Every row belongs to one group in each of 3 separate groupings. Each group adds its own fixed numbers to the row, and there is some noise. The rows also spread widely along 12 directions, which tell nothing about the answers.
Some rows, each with its group in each grouping after it:
[  6  -6  -9   4  -6  -9  -1  -6   7  -5  -2  -6   5   0  -7   5   0  -4
   2 -14  -7  -2] -> P V Z_970
[-13   8   7   6  -3   6 -14 -13   6  11 -10   2  16 -14  -8   9  -3   2
   1  -7   5  24] -> Q V Z_580
[-10  -1 -11   6   5   0  -4 -12   9  -5  -7  -7   5   0   2   7 -16   9
 -12 -16  -4  11] -> X D Z_675
[  1   1  -8  -7  -6   1   6  -1  -9  -6  -4   6  -4  -2  -4  -3 -14  -1
  -8   7  -6  -6] -> N T Z_304
[ -2   8   6   7  -2  -6 -13  -1   6   2   1   1   5  -6   9  -1  12  -1
   9  -3   6   5] -> P R Z_328
[  6 -17  -3  -2   3   3   0  10 -16   4  11   5  -1  -8   2 -12  11 -13
   7   5   2  -2] -> C T Z_328
[ -6  -6   6  -3  -7 -18  14  -5  -7 -14  12  -6   0   5   7  -3  -1   4
  -4   3  -1 -18] -> Q M Z_508
[  8  -6  -3  -2  -4  -7   1   3  -7  -2   7   3  -6   0  -7  -8   2 -10
   4   1  -8 -14] -> C D Z_675
[ 11  -8  -1   7  -9 -12  -5  -1  -3  -7   5   7   1   4  11  -2  12   6
   0   2   0 -15] -> N M Z_304
[ -2   2  -5  -1  -4  11  15  -1 -17   1   2 -11  -6  -9 -18   4  -4  -2
  -8 -14  -1   8] -> X R Z_580
[ -2  -2   8  11  -6  -2  -1 -12  -4  -5   6  -2   6  -9 -25   5  15   1
   6  -2   1  10] -> Q V Z_970
[  1   7   3   0 -10   0   1   2  -1   3  -2   1  -1 -11  -5   4   7  -1
  -2  -3   8  -4] -> C M Z_508
[  5   6   6  -2  -3   4   4  -3   6   4  -6   1   3   4 -10   3   3  -6
  10   3  -8  10] -> X D Z_304
[ -3   5  -3  -5 -17  -8 -12  -4  -2   3  -8   1   8   1  -3   2   0 -14
  -1  -7   5  -2] -> X D Z_675
[ -2 -12   4  10   9  -3  -1 -11   9   2   9  -8   2  -2 -12   3   2   6
   6 -13  -4  -1] -> Q M Z_970
[  6  14  -7   3  -6  -9   4  -2   9  -8 -11   2   0   3 -12   6  -3  -3
   6  -1 -11   2] -> C V Z_675
[ 4 -3  4  7 -6 -3 -5 -3 -3  2  1  4  6  3  5  5 12  3  4 -1 -2  4] -> N M Z_304
[ -6   0   6  -9 -15   1  -1  -7 -11   1  -6   9   7   1   1   5  -9  -3
  -5   7  -6   6] -> C T Z_328
[  0   6  15  -7 -10  -2   9   2   1   2  -1   2   4  -1  13   0   0  -3
   0   3   6  -2] -> X T Z_580
[  1   8   8  -7  -6  -3   6   7 -14  10  16  -3 -12  -3  -1  -7   3 -15
   3  -5   1 -20] -> X V Z_580
[ -7   4  -2  -8   6  -3  -1  -2  11   1  -4   5   3 -10   0 -12 -18  -5
   7  11   0   0] -> P M Z_675
[  4  20  -6  -6 -13   5   0   0  -3   7 -14   6  -1  -8 -14   9  -6  -3
   4   0  -7  11] -> Q V Z_675
[ -2 -11 -13   7   4 -11   2  -2  -3  -7   5 -12   6   5   8   4   4  -1
   1 -16  -2   3] -> Q M Z_328
[12  0  0 -1 -7  9 -1  1  4  7 -4 10 -2 -6  3  3 -4 11 -1  0 -6  3] -> P T Z_580
[  1  -5  -9  -7  -3 -13  -6   1  12   8  -3  -6   3  -1  -1  -5  -8 -15
   4 -13   5 -21] -> Q M Z_328
[ 0 -8 -3  7 -6 -8 -6 -8  4 -6 -6 -4 10 -2 -7  0  3 -4 -3 -8  4 -2] -> N R Z_304
[  5 -16   1  -5 -14 -11  -7  -5   5   6  -4  -2   9   0  -9  -3   2 -11
   4  -5   3 -18] -> Q R Z_508
[  2 -13  12   2 -23   0   6  -8 -22  -6   5   4   6  -6   0   1   8   9
 -14   4   6  -2] -> N R Z_580
[ -6  -1  -1   2  -7   5 -11 -12   2   5  -8   7   8  -4   1   3 -10   9
  -7   0   2   7] -> X M Z_580
[ -6  -7  14   0 -11  -7  10  -5 -22 -13  16   4  -2  -2  12  -8   5   9
  -9  13   2  -8] -> X R Z_675
[ -3  -4  -7  -6  -1  -4 -13   0   0   7  -1   5   2  -7   6 -12  -9 -14
   1   0   7 -10] -> X V Z_328

New rows. What belongs after each?
[ 13 -30 -10   1   4   3  10   0  -8  -1   9  -3   1  -4  -6  -7   0  -4
   5  -2 -13   2] -> P V Z_970
[ 10  -4  -5   3  -8  -3 -12   8  -1   8   2   1   3  -3  18   1  16  -4
   4 -11   3  -2] -> P D Z_508
[  1   1  -4   2 -13  -6  -6  -3  -3  -3  -5   4   5  -1   1   4   0  -2
  -6  -7   1  -5] -> C T Z_580
[  1 -29  13   2   1  -3  -3  -8   4   2   6   9  13   1   3  -9   1   0
   5  10  -4  -4] -> C T Z_580
[  7   7   4   1   8  -2   9   8  14   5  -1 -12   3   3   9   2  11 -11
  13 -13   0   8] -> X D Z_304
[ 0 -5  4 -5 -7 -5  9 -3 -7 -2  1 -4  2 -1  0  0 -1  0 -1  1 -3 -3] -> Q R Z_508
[ -4   2 -10   5   2   5 -12   0  -5   1   2   1   2 -19  -5  -8   2  -5
  -1  -6  11   9] -> P D Z_580
[  4  -2   7   4  -3   2  -2   0   3   9   4   1  -2  -7 -12   2  12   0
   6  -4   1  -4] -> C M Z_508
[  5  -1  -4   2   5  -3   6   0  15   0  -8  -4   6   2  14   8  -7   9
   1 -11  -7   8] -> Q T Z_675
[  4   9   7  -3 -10  -8  10  -1   4  -6  -2  -1   0   0   5   1  -3   3
   2   0  -4  -5] -> P R Z_580
[  0   5   2  -2  -7 -15  -1  -1   6  -4  -1   2   5   3   5  -2  -2  -5
   4   0   2 -12] -> Q T Z_580
[ -1  -4   8  -2   8   0   4   3   1   1   2   0   5  -5  17 -11   1  -4
   7   8   3   5] -> X R Z_304
[  6  -4 -14   7   4   0  -1   1  -3  -6  -5   2  -1  -5   4  -3  -2   6
  -1   0  -3   7] -> N R Z_675
[ -9  -4   4   3 -14   0  -5 -14 -14  -5  -1   8   5  -4   0   8  -4  13
 -14   5  -2   2] -> C M Z_508
[ -8   6  -6   3  -5  -5 -14  -7  -2  -3  -6  10   3  -1   3   0  -8   2
  -2   5  -1   4] -> N T Z_675
[  0   0   7  -2   2   7  -7   0   4  10  -1  11  -3 -10   5  -1  -5   6
  -1   4  -1  -3] -> C T Z_508
[ 8 18 -1 -1 -6  1 -7 10 -9  9 -1 14 -2 -6 22 -2  8 -1 11  9 -4 11] -> P V Z_580
[  4   6  -8  -2  -4   0   1   0 -15   1   8   7 -14  -3 -11  -2  -5   5
   1   6 -11 -10] -> Q M Z_675
[  5  -6   6  -9  -1   0   1   9   3  17   7  -2   0  -8  10  -7   3 -14
   9  -4   1  -9] -> P V Z_508
[ 11  12  -7   1  -7  -1  14   8   2  -2 -12  -6   0   1  18  12  -2   6
  -5 -15  -6   6] -> C R Z_580
[ 6 10 -6  2 -8 -5 -3  3 -2 -7  2  6 -6 -7  9 -2  7  7  0  2  5 -4] -> P M Z_328
[ 18  15  -2   5  -2   2   5   6   4   7  -1   3 -11   1  -2  12   9  11
  11  -6 -17   6] -> Q V Z_675
[  7  11 -18   7  12   2  -4   8   3   8  -5  -3  -6   1   2   4   3  -5
  11 -13  -8   9] -> N M Z_304
[ -7   8  -3   3  11   6  -3  -2  -2   7   8  -3 -11  -4  -1   0  -7   2
   1  -9  -5   3] -> X V Z_328
[-3 16 -2  0  4 -4 -7  3 -3  3  3  3 -7 -9 -7 -8  0 -7 12  5  0 -3] -> Q R Z_675
[ 0  9  6  1 -5 -4 -6  1  4  4 -4  9  4 -5  8  1  8 -1  7  7  4  2] -> C M Z_508
[  1  -1  -7   4  -2 -14   0  -1   3 -10  -2  -4   7   6   4  -1   9 -10
   8  -3   1   3] -> X V Z_328
[ -5  -9   6   1  -6 -10  -2 -10   3  -2   0   0  10   2  -4   2   1  -3
   5   2  -3   0] -> Q V Z_508
[  0  15  -8   3   1  -9   5   4  -9 -13   6   7 -11   4   9  -3  -4   5
  -1   6  -9  -8] -> C T Z_580
[  9  -3   2  -6  -6  -5  12   7  -1   4   3  -9  -8   8  18   3  -1   1
  -3 -13  -7 -16] -> X R Z_508
[ -9  14  12   0   6   3   5  -9   9   1   5  -5  -2 -13 -23  -1  -5  -2
   6  -1   2   7] -> Q D Z_970
[ -1  10   5   0  -3   2 -11   0   5  16  -4   0   1  -8   5   2  -4  -1
   3 -11   3   0] -> Q R Z_580
[  9  -9 -23 -10  -9  -4  -5   1   3  -6 -14   8   1  -3  -9 -11 -12 -11
  -3   5   4 -13] -> X T Z_328
[ -2  -8  -3   0   0 -11 -11  -2  -1   4   5   3   2   1   8  -6  -1  -6
   6   1  -2 -12] -> Q V Z_508
[ 7  1 -3  7 -1 -5 -7 -3 10 -1 -5  4  5 -3  1  3  6  6  5 -3  1  0] -> Q M Z_304
[-3  3  3  1  1  2 -2 -3  3  8  1  0 -2 -1 -2  2  1  1  5 -1 -1  3] -> X M Z_508
[  0  -2  12   8   1   8   8  -9   4   0   4  -4  -1  -2  -6  12   1  17
  -7 -10  -7   7] -> N T Z_304
[ 1 -3  4  2 -1  1 -7 -1 -3  4  4  6 -5 -9 -8 -7  3 -1  3  6  0 -8] -> C R Z_508
[-11   7   1  -2  -2  -6   0  -7  -5  -6   2   2   2  -3 -13  -4  -2  -6
   4  10   0   4] -> Q D Z_508
[ -7   5   2  -1 -18   2  -4 -13 -11  -3 -10   8  10  -2  -3  13  -5   7
 -10   3  -3  15] -> C M Z_328
[ -6   0   1   4 -12 -16  -9 -10 -15 -16   5  10   2   6 -11 -11   6  -6
   7  20  -3  -8] -> X R Z_675
[  2   1   8  -8 -15 -11   7   0  -3   2  -4  -5  11  -2 -11  -4   5 -21
  11   1   5  -5] -> Q R Z_580
[ -2   4  -9   0   4  -6  -3  -4  -4 -12  -4   7  -1   0  -7 -13  -5  -7
   7  16  -3   1] -> X R Z_304
[ -4   0  -2  -3  -8  -4   3  -1 -18  -4   3   1   0  -3  -5  -5  -4  -9
  -2   3  -3  -4] -> C R Z_580
[  4  14  -7   9  -6  -5   0   5 -10  -2   3  -3  -6   2  12  13  13   2
  -1 -17  -6   5] -> C V Z_328
[ -3  -8   9  14   8 -14  -7  -9  10  -4  11  -3   4   5   8  -4   4   8
   6  -6  -2 -10] -> Q R Z_580
[-12  -2 -12   0   5   4 -10  -4 -11   6   0   3   0 -13   2  -3 -10   1
  -3   0   3   7] -> Q M Z_508
[ -4  12  -3  -4 -11 -15 -10   1  -3   1  -5   7   4   4  18   1   0  -4
   5   5   1  -7] -> Q M Z_508
[ -2  -2   3  -6   8   2   8  -4   7   5   4   1  -9  -5 -12  -9 -16  -2
   4   8  -9  -7] -> N V Z_508
[  4 -16  -2  -2  -1   8   6  -9   0   3   0   1   0  -9 -17   1 -10   9
  -5  -2  -4   2] -> Q M Z_328
[  6 -12  -1  12   3   1  -8  -9   9   1   4   5  -2  -4 -11   1   7  17
   3   0  -3  -3] -> Q M Z_508
[-10   7  -7   1   2 -11   0  -7   8  -6  -2  -7   2  -4  -7   1 -12   0
  -2  -8   2  -6] -> Q M Z_675
[ 9  1  4 -1  2  3 -7  0  7  5  1 10 -2 -8 -6 -8  4  0 11 11  1  1] -> Q D Z_328
[ -9  -1  14   3  -2 -10 -10  -8   6  -5   9   6   6  -5  11  -7   3   5
   1   6   8  -5] -> P T Z_328
[ 14 -12  -5   2  -5   5 -11   0   8  10  -2   1   4 -12  -4  -1   7  -4
   3 -13   4  -1] -> P D Z_970
[-13   7   2  -7  -1  -3  -1   0 -11  10   4   0   3  -7  13  -4 -12  -6
  -1  -1   3   1] -> Q M Z_580
[ 12  -6  -3   1  -8   0   3  -4   5   4 -11   4   7   2 -13   3   1  -4
   8   1  -9   8] -> N V Z_580
[ -1 -20  -7   3   1  -8  -7 -16  15  -4  -6   1  10   3 -20  -2 -15  -4
   1  -4  -9 -10] -> C M Z_970
[  1  -6  10  -7 -18 -10  11  -1 -15  -6   5   4   5   0   9   0   0  -4
  -6   6  -5  -9] -> C V Z_675
[ -2  16   3  -6 -16  -7  14  -7   3 -12  -6   0  -1  -5 -19  -1  -9  -3
  -6   4   4 -10] -> X V Z_580
[  3  -2   2  -2 -13  10   4  -9  -9  -3  -2  11  -4  -5 -13   3 -10  14
 -12   6  -4   0] -> X T Z_580
[ -7  -5   5   2  -8 -10 -12  -9   8   9   0  -9  12   1  -7   6   1 -12
   2 -19   3  -4] -> Q D Z_675
[ -1   7  17   4   2   3  -1  -1  15  17   2  -4   3  -7   1   5   6   0
   7 -12   7   2] -> N M Z_580
[ -3  17  15   6  -7 -10  -6  -3   5   0   9   1  -2  -3   9   2   8   7
   1  -6   6  -8] -> Q D Z_580
[  0 -10  -4   2   6   1   1  -4   9   5  -1  -6  11  -9 -13  -5   0 -12
  11  -6  -1  12] -> P V Z_580
[  0   5   5   5  -3  -3 -10   0   6  10  -2  -2   8   1  15   7   6  -4
   3 -15   0   5] -> C D Z_580
[  5 -11  -2   8   8   5 -13   3   5   8   5  10  -2 -13  18  -6   2  13
  -2  -1   3  -4] -> C M Z_675
[  1  -3 -15   1  -7 -13   7   1  -8 -15  -7  -2   8   8  16   2   6  -2
   0   2   1   6] -> X M Z_508
[  5   0  -2  -5   3  -4  14   6   8  -3  -2  -4  -1 -13  -4  -8   1  -6
   6   3   8  -3] -> Q V Z_508
[-2 -2 10  5  2 -1 -5 -5  5  8  6  2  1 -5 -5 -2  2  0  6  0 -2  1] -> N V Z_675
[ -4   1 -11  -7  -7  -7   2  -4   7  -3 -10  -5   5   2   6   5 -18  -3
  -6  -9  -4  -4] -> P T Z_508
[ -4 -19   7  10   1  -5 -10 -11  11   0   0   4  13  -1   7   1   5   9
  -1  -1   2   1] -> C M Z_508
[ -5   4   3  -2   2   3   5  -1  -8   1   6  -5  -3 -12 -12  -6  -3  -6
   2   0  -1   1] -> P R Z_304
[  2  11   1  -1  -8 -10  14  -6  10 -19  -3   4  -8   1  -2  -1  -6  15
  -5  11   1 -13] -> X M Z_508
[  4   4 -15  -8  -1   0  20   4   2  -6  -9  -9  -2  -8  -1   2 -11  -5
  -3  -7  -4   5] -> P V Z_508
[  8   3   1   4  -2  10  -4   1   9  13   0   0  -5 -12 -13   4   7   5
   2 -13   5   0] -> X M Z_675
[-6  4  7  3  5  4 -5 -1  0 11  0  3  6  0  8  2  8 -2 13  4 -1 18] -> X M Z_508
[  8  -1  -1  10   4   5  -2   4   1   5   6  -3  -7 -12  -6  -1  10   5
   1 -11   4  -1] -> N R Z_675
[ -1  -4   3  -4  -3   1  12   5 -14   5   7  -6  -1  -5  -2   2   6  -7
   1  -5  -1   0] -> C M Z_508
[ -8  -6  -3   5  -2   5  -4  -5 -12   6   2  -1   7  -9  -6   0   3  -4
  -3  -6   7  12] -> N M Z_580
[ 11   7   4 -10 -10  -5  11   2   7   2  -3   1  -2   7   9   2 -10  -1
   4   0 -14  -7] -> P D Z_580
[  3  -4   7  -3   1  -6   6   6   7   8   9  -5   2  -3  18  -5   1  -4
   5  -8   3 -10] -> P M Z_580
[  8  -4   2  -4  -8   2  -7   1   3   9   0   4  -3  -9  -3  -5  -1  -5
  -3  -5   5 -17] -> X V Z_304
[ 15 -11  -6  -3   3  10  12   7   7  13  -2  -7  -3  -8  -7  -1  -1  -3
   2 -14   2  -3] -> X M Z_580
[  3  -6 -12  -7 -19   8  -8   0 -14   5 -12  10   6 -18  -5   0  -9  -6
 -16  -4  10  -2] -> C T Z_580
[  2  15   7  -9 -20   8 -10   1  -3  13 -11  13   1  -9  -9   3   5  -8
   4   9   7   3] -> X T Z_508
[ 6  6 -6  4  5 -7 -8  1 12 -2 -7 10 -1  5  6 -3 -2 -1 13  6 -7  0] -> N T Z_970
[ 10   3  -1   1 -10   8  -8  -3   6  10 -10   3   3  -7 -16   7   3   1
   7  -5  -7  10] -> P R Z_675
[ -2   3   3  -8  -1  -3  16  -6  11  -6  -9  -6   1  -5  -4   1 -17   4
  -2   1  -2  -2] -> Q R Z_508
[ -5   9  -4   0  -7 -16  -2  -8  11 -10 -11  -1  13   9   1   2  -8  -9
   7   0  -4   2] -> P T Z_580
[ -2  11  -3   0  -1   1  12  -3  -4  -3  -2  -9  -6   1  10  13 -13  15
  -9 -14 -10   7] -> Q R Z_328
[  2  -6   2  -5  -4 -10   5   3   1  -4   2   4   0   3  13  -8  -1  -4
   1   7   2 -13] -> N T Z_508
[ -8  13  -4   2  -8   0  -8  -9   0   7  -4  -7  -1  -4  -1  16 -11   8
 -13 -24  -1  -2] -> Q M Z_304
[  0  -5   4   8   6  -6  -2  -3  11   1  12  -4  -7  -6  -5  -1   4   8
  -2 -11   2 -19] -> C M Z_508
[ -5   2   6   0   8  -3  10   0   7   6   6 -14   3   2  -1   3   2 -11
  11 -14   0   5] -> X M Z_970
[ 12 -18   1   4 -11  -4  -5  -4  -2   3   2   2   7   2  -7  -3   9  -3
   8  -2  -7  -5] -> P R Z_580
[  7  -2 -11   5  -1 -12  -5   3  -3   1   4  -1  -2   6  13   3   4   0
   4 -11 -11  -9] -> Q V Z_675
[  0  -1 -17   2 -14  -3 -10  -7  -9  -6  -6   7  -1  -3   1   3  -7   9
 -14  -4   1  -6] -> X M Z_675
[ -5   0   4  -7  -9  -5   6  -2 -16   5   7  -3  -1   3  -6   0  -4 -13
   3   0  -6  -5] -> N M Z_970
[ 6 -6  5 -1 -7 -3  2 -2  9  5 -8 -4  9 -2 -2  5  5 -1  6 -5  0  3] -> Q R Z_508
[  2  -3   3   4  -2   5 -14 -10  -2   4   2  11  -2   3 -11  -1  -1   4
   3   7 -12   1] -> X D Z_304
[  7 -12   3  -8 -18  -1  -6  -7   1   3 -13  10  11  -2  -6  -1  -9  -6
  -3   7  -5  -9] -> C R Z_304
[  9  -6 -10  -3 -12   8 -12   2  -2  14 -10   8   8 -11  12   3  -4   2
  -5  -8   4   7] -> P M Z_580
